The rows are grouped in 3 ways, from coarse to fine. Each group lies inside one group of the grouping before and may be the whole of it. The rows also spread widely along 7 directions, which tell nothing about the answers.
Some rows, each with its group in each grouping after it:
5.1, -11.6, -19.9, -22.0, 0.7, -11.1, 19.1, 15.6, -1.2, 4.3, 18.1, 17.4, -22.3, 4.6, -6.0, -4.9 -> j946 Ven j841
-32.8, -17.6, -32.7, -8.6, 55.2, 12.7, -6.4, -28.4, 7.7, 15.1, 7.4, 12.9, 7.9, -8.3, 40.2, -10.4 -> j562 sudat j920
14.1, 7.4, -7.7, 13.7, 24.6, 14.8, -33.4, -5.0, -12.7, -1.4, -3.3, 24.1, 0.1, -3.9, -9.8, 3.5 -> j929 Boki j312
3.9, 26.7, 32.8, 24.8, -8.4, 9.2, -15.7, -26.4, 7.1, -12.1, -20.8, 19.5, 19.9, -16.7, 26.1, 0.2 -> j946 fafu j799
-7.1, -23.5, -38.1, -24.2, 19.2, 19.6, -24.5, 0.7, 18.6, -19.0, 2.3, 2.3, -10.9, -7.7, 65.5, -19.9 -> j929 Boki j449
-44.2, -6.3, 8.2, -14.5, 21.0, -33.9, 11.2, -23.1, -11.9, 22.0, 0.5, 22.6, 11.7, 14.7, -20.3, -24.2 -> j562 sudat j459
3.2, 28.8, 10.1, 13.1, -22.5, 11.7, 7.5, 7.8, 17.3, -17.5, 6.2, -48.6, 17.6, -39.5, 57.2, 2.8 -> j946 fir j206
-30.8, -17.1, -36.4, -29.9, 27.8, 4.5, -8.0, 18.1, -27.7, 12.1, 20.8, -32.9, 7.4, -0.5, 4.2, -19.6 -> j929 Boki j174
-35.0, 6.2, -7.3, -2.6, 64.0, -5.3, 15.7, -9.9, 4.1, 46.9, 46.8, -11.5, 4.9, -22.4, -11.9, 19.2 -> j946 rulim j496
-21.2, -9.9, -12.3, -27.8, 17.8, 8.9, 12.0, -11.1, 19.2, 16.8, 15.1, -30.6, -1.3, 19.9, 2.9, 16.4 -> j929 vobil j164
14.7, 13.8, 25.9, 6.2, -34.0, 12.5, -16.7, -15.3, 30.3, -32.6, -24.2, -4.5, 3.8, -3.8, 53.5, 3.4 -> j929 lege j210
44.0, 16.5, -19.4, 26.2, -2.2, 25.7, -31.2, 18.4, -40.5, -12.5, -7.1, 3.0, -1.2, 2.6, -24.9, 15.8 -> j929 vobil j224
26.0, 1.5, -8.1, 19.4, 13.5, 10.0, -31.7, -5.6, -21.0, -14.0, -18.8, 63.4, 0.9, -13.5, 8.4, -21.0 -> j946 fir j245
-48.2, -8.4, 6.4, -38.7, -11.1, 8.0, 28.3, -32.0, 29.1, 15.5, 2.3, -48.8, 10.3, 23.9, 20.4, 5.7 -> j562 Kopo j255
-1.4, 12.9, 3.9, 3.0, 12.8, 17.0, -17.0, -1.2, -27.2, 14.0, 0.9, -18.2, 18.2, 3.5, -19.7, 13.2 -> j929 lege j784
36.0, 8.2, -29.4, 14.9, -34.8, 15.4, -16.4, 28.6, -47.0, -29.1, -9.7, -8.2, -8.2, -4.6, 7.7, -6.0 -> j562 Fuzi j597
-30.2, 7.9, -4.7, -6.3, 33.2, 6.1, 19.2, -20.2, 37.6, 19.2, 28.7, -29.0, -0.6, -14.6, 26.7, 27.5 -> j562 Kopo j270
10.2, -16.4, -32.8, -18.4, 16.9, 30.7, -9.2, -9.3, 7.9, 3.6, 1.8, -0.5, -9.9, 22.6, 1.5, 15.3 -> j929 vobil j218
17.9, 0.0, -36.1, -11.0, 1.5, 3.9, 24.7, 34.2, 5.4, 4.4, 36.3, -20.9, -22.9, -11.1, 12.3, 20.7 -> j946 Ven j293
11.5, -17.4, -34.3, -22.2, 24.0, 39.6, -17.9, -0.6, -30.9, 20.1, 5.0, -10.6, 2.2, 29.9, -31.0, 21.8 -> j929 lege j422
-0.1, 20.9, 2.9, 33.1, 11.9, -18.1, -26.6, 5.7, -50.7, -3.9, -4.7, 25.8, 12.4, -18.8, -12.5, -28.2 -> j562 Sevo j239
33.2, 15.9, 7.5, 31.1, -17.8, 18.6, -23.5, -20.9, -5.4, -19.7, -28.8, 31.6, -1.0, 3.3, 2.7, 11.6 -> j562 Kopo j315
-14.6, -6.3, -0.6, -16.8, -19.8, 32.9, -6.9, -18.5, -7.0, -1.0, -27.9, -20.1, 30.6, 13.3, 23.1, -15.6 -> j946 Ven j293
14.6, 7.1, -11.2, 10.4, -42.3, 8.4, -10.4, 10.8, -19.8, -35.4, -23.5, -15.9, 10.6, -7.5, 43.0, -22.4 -> j562 sudat j459
17.2, 2.5, -23.9, 16.1, -2.4, 45.2, -33.8, -0.3, -28.3, -17.2, -26.9, -1.2, 25.1, -17.4, 41.4, -16.8 -> j946 Ven j293
-5.8, 23.1, 1.8, 5.1, -21.4, -19.6, 4.4, 22.2, 15.5, -27.3, 16.9, -38.5, -1.6, -26.7, 49.4, -7.7 -> j929 vobil j224
-30.0, 8.8, -8.5, -15.8, 14.3, -19.6, 38.0, 9.2, 6.0, 27.1, 44.9, -42.6, -9.2, -0.6, -17.2, 24.2 -> j562 Fuzi j597
-48.4, -1.1, -14.2, -11.1, 35.1, -13.0, -24.8, 1.5, -3.4, -7.2, 8.9, -12.8, 16.4, -32.6, 58.2, -48.1 -> j929 Boki j312
12.0, 26.5, 21.3, 26.2, -27.6, 5.3, -3.0, -15.5, 18.5, -23.1, -12.2, -5.3, 4.0, -14.4, 31.3, 16.4 -> j562 Fuzi j597
19.9, -10.9, -19.4, 2.9, 28.8, 40.8, -34.5, -24.0, -23.4, 10.8, -22.3, 27.1, 4.9, 30.6, -30.2, 15.0 -> j929 vobil j164
-38.1, 12.1, 16.1, -11.8, -24.4, -30.4, -5.2, 6.0, -22.7, -9.6, -11.3, -28.7, 25.6, 0.2, 15.6, -47.1 -> j929 vobil j164
-34.4, -0.4, 12.6, -6.8, 10.8, 5.4, 9.3, -33.4, -5.8, 25.0, -7.8, -14.6, 28.4, 20.6, -20.0, 4.4 -> j562 sudat j459

New rows, each followed by its group in each grouping:
17.9, 26.9, 17.8, 31.7, -11.1, -2.1, -4.5, -14.3, 6.2, -10.4, -6.0, 15.2, -5.3, -13.6, 7.7, 16.6 -> j562 Kopo j255
26.3, -7.8, -6.4, -18.3, -9.9, 25.6, 3.5, -0.8, 2.7, 9.4, 2.5, -2.0, -16.8, 40.0, -47.9, 37.5 -> j929 Boki j174
28.3, -10.7, -28.1, -12.2, -13.0, 13.2, 1.4, 16.9, -14.8, -5.4, -1.3, 20.2, -18.6, 14.1, -4.1, -0.1 -> j946 Ven j293
3.4, -32.6, -36.6, -48.0, -0.6, 2.3, -3.2, 12.0, -6.9, -4.0, 4.5, 11.6, -29.2, 32.0, 5.1, -12.6 -> j929 lege j210
17.1, 3.4, -28.2, 7.1, -2.3, 18.3, -19.9, 24.6, -67.3, 4.7, -8.2, 2.5, 16.4, -0.5, -23.7, -18.7 -> j946 Ven j293
-24.0, -40.8, -58.7, -52.7, 19.6, 22.2, 4.7, 6.5, -23.3, 13.4, 13.3, -23.9, -12.7, 31.5, 0.0, -14.2 -> j562 Sevo j239
4.0, 9.4, 11.9, -10.4, -50.1, 9.9, -10.5, 7.9, 9.9, -35.9, -18.9, -37.3, 9.2, -7.1, 60.9, -12.1 -> j929 lege j784
-11.2, 7.1, -26.4, -14.0, 5.9, -2.5, 7.1, 30.6, -29.1, 8.7, 27.9, -51.3, 2.1, 1.3, -13.5, 1.8 -> j929 vobil j224
9.0, 2.5, -41.4, 9.3, 28.0, 3.2, -6.9, 14.9, -29.3, 6.1, 23.1, 2.2, -17.2, -16.2, 1.0, 4.0 -> j562 Kopo j255
-36.9, -5.0, 2.0, -29.2, 4.0, -26.5, 6.4, -0.3, 26.3, -8.5, 17.6, -19.2, 0.3, -11.6, 56.0, -22.0 -> j929 lege j422
14.8, 11.7, 4.0, 13.5, -7.4, 14.6, -32.6, -3.6, -8.4, -20.6, -18.0, 3.2, 9.7, -12.1, 35.1, -6.4 -> j929 lege j210
-24.1, -5.0, -7.0, -20.7, 11.6, -23.6, -13.7, 9.6, -37.2, 7.4, 6.4, 3.1, 9.9, 5.3, -9.3, -32.3 -> j929 lege j422
-1.3, 1.2, 8.2, -16.5, -16.9, -24.2, 11.3, 1.3, 11.8, -9.4, 1.3, 20.8, -10.3, -4.6, 18.9, -25.7 -> j946 fir j206
-7.6, -8.0, -0.9, -0.8, 46.6, 14.4, -13.7, -43.1, 44.3, 11.1, -1.2, 31.4, -6.2, 7.1, 19.5, 22.9 -> j929 vobil j164
-11.5, 13.9, 17.0, 6.2, -16.7, -20.2, -8.2, 3.5, -34.3, -3.4, -8.2, 8.0, 17.9, -12.0, -1.6, -37.9 -> j946 rulim j496
-17.4, -19.2, -22.2, -17.6, 50.0, 11.7, -28.9, -21.8, 11.0, 6.1, 1.1, 34.3, -7.1, 2.6, 17.7, -12.4 -> j929 Boki j312
-14.0, 13.3, 3.8, 0.5, 8.5, 28.6, -4.6, -11.8, -18.4, 18.5, -3.3, -37.5, 36.6, -6.7, -1.1, 0.5 -> j946 fir j206
18.9, -14.6, -23.8, 6.0, 29.8, 5.1, -41.5, -6.8, 3.9, -21.1, -8.8, 65.2, -21.5, -9.7, 30.3, -17.1 -> j929 Boki j174
-6.1, -2.8, -10.5, 12.9, 9.9, 24.1, -29.3, -28.9, -14.7, -9.4, -32.8, 21.3, 23.7, -2.9, 35.5, -21.5 -> j562 sudat j920
8.4, -1.6, 11.8, -17.7, -21.4, 14.1, 6.9, -16.6, 4.1, 2.6, -15.1, 4.5, 4.5, 22.7, -11.9, 0.6 -> j946 fir j206
22.3, 26.5, 4.5, 22.7, -6.3, -13.3, -15.2, 23.0, -14.3, -17.5, 11.2, -3.0, -1.1, -26.9, 17.1, 2.8 -> j929 lege j422
-26.7, 10.8, 18.9, 2.2, 34.4, -6.0, 24.1, -38.7, 46.3, 26.7, 25.0, 2.2, -6.8, 0.0, -3.7, 43.2 -> j562 Fuzi j597
25.6, 7.7, 6.4, 5.2, 11.3, 17.7, 7.4, -20.1, 34.1, 6.0, 5.5, 22.2, -13.7, -1.3, 1.5, 32.7 -> j946 fir j206
34.8, 16.9, -0.8, 17.8, 12.7, -18.9, 2.0, 12.4, -0.4, 2.6, 19.9, 32.1, -30.2, 3.4, -35.5, 26.9 -> j929 vobil j164
15.6, 24.4, 11.6, 28.4, -28.7, 21.5, -8.7, -6.2, 20.3, -33.6, -11.4, -25.6, 6.3, -23.5, 59.4, 10.8 -> j562 Sevo j239
-7.6, 15.5, -18.8, 24.5, 22.3, 15.9, -14.4, 3.2, -2.7, -11.0, 13.4, -27.2, 10.2, -38.5, 54.7, -0.1 -> j562 Sevo j239
14.6, 44.9, 16.8, 55.1, 14.4, -13.9, -16.5, 14.2, -34.5, 3.7, 6.6, 16.9, 21.9, -45.2, -6.6, -3.0 -> j946 Ven j293
0.6, 7.3, 6.9, 6.1, 10.4, -17.3, 13.9, -19.7, 31.9, 3.0, 13.5, 29.5, -23.9, 0.5, 2.9, 20.4 -> j562 Kopo j315
-42.7, 1.6, 26.3, -26.1, 2.5, -23.8, 3.6, -16.5, 8.3, 11.5, 0.2, -10.0, 14.7, 8.5, 6.9, -17.2 -> j929 lege j784
31.0, -15.1, -23.5, -36.9, -26.2, 9.6, 29.1, 14.6, 19.5, -8.0, 17.4, 8.8, -43.9, 29.8, -2.6, 25.1 -> j946 fafu j799
1.2, -22.0, -22.4, -36.7, -6.8, 23.0, 28.2, -21.0, 50.3, 2.5, 12.4, -13.8, -31.5, 32.8, 16.7, 38.0 -> j562 Kopo j315
9.0, 34.8, 45.4, 25.3, -31.3, -27.8, 3.4, 0.1, 2.4, -17.6, -11.1, 24.5, 10.9, -21.9, 7.8, -16.3 -> j946 fir j245
-5.5, 9.2, 14.6, -28.2, -15.7, -40.0, 47.9, 17.2, 7.6, 21.4, 34.5, -9.0, -20.3, 14.0, -41.9, 5.5 -> j946 fir j206
-7.3, 19.7, 24.8, 5.5, -2.5, -42.7, 24.3, -6.1, 5.7, 11.9, 18.9, 24.3, -18.0, 5.0, -33.6, 11.3 -> j562 Fuzi j597
-4.2, 28.3, 22.7, 31.4, 16.3, -23.1, 2.0, -18.4, 15.4, 2.1, 11.1, 26.1, -3.5, -22.8, 5.0, 15.4 -> j562 Fuzi j597
-4.8, 0.9, 9.5, -16.5, -25.7, -10.2, -6.8, 2.2, -0.8, -15.5, -9.3, -4.1, 0.2, 6.4, 23.8, -20.1 -> j929 lege j210
5.6, 17.7, -3.6, 18.9, 6.5, -21.4, 5.3, 7.2, 4.4, -8.4, 20.2, 12.1, -17.8, -23.3, 15.7, 8.1 -> j562 Fuzi j597
11.7, 9.3, -15.9, -3.0, -7.9, 0.6, 9.4, 19.8, 15.4, -11.3, 19.9, -32.3, -15.2, -6.7, 26.8, 16.5 -> j929 vobil j164
43.8, 2.5, -30.7, 17.9, -12.7, 40.5, -26.7, 16.4, -31.8, -19.4, -18.7, 10.2, 2.9, -8.3, 16.0, -1.4 -> j946 Ven j293
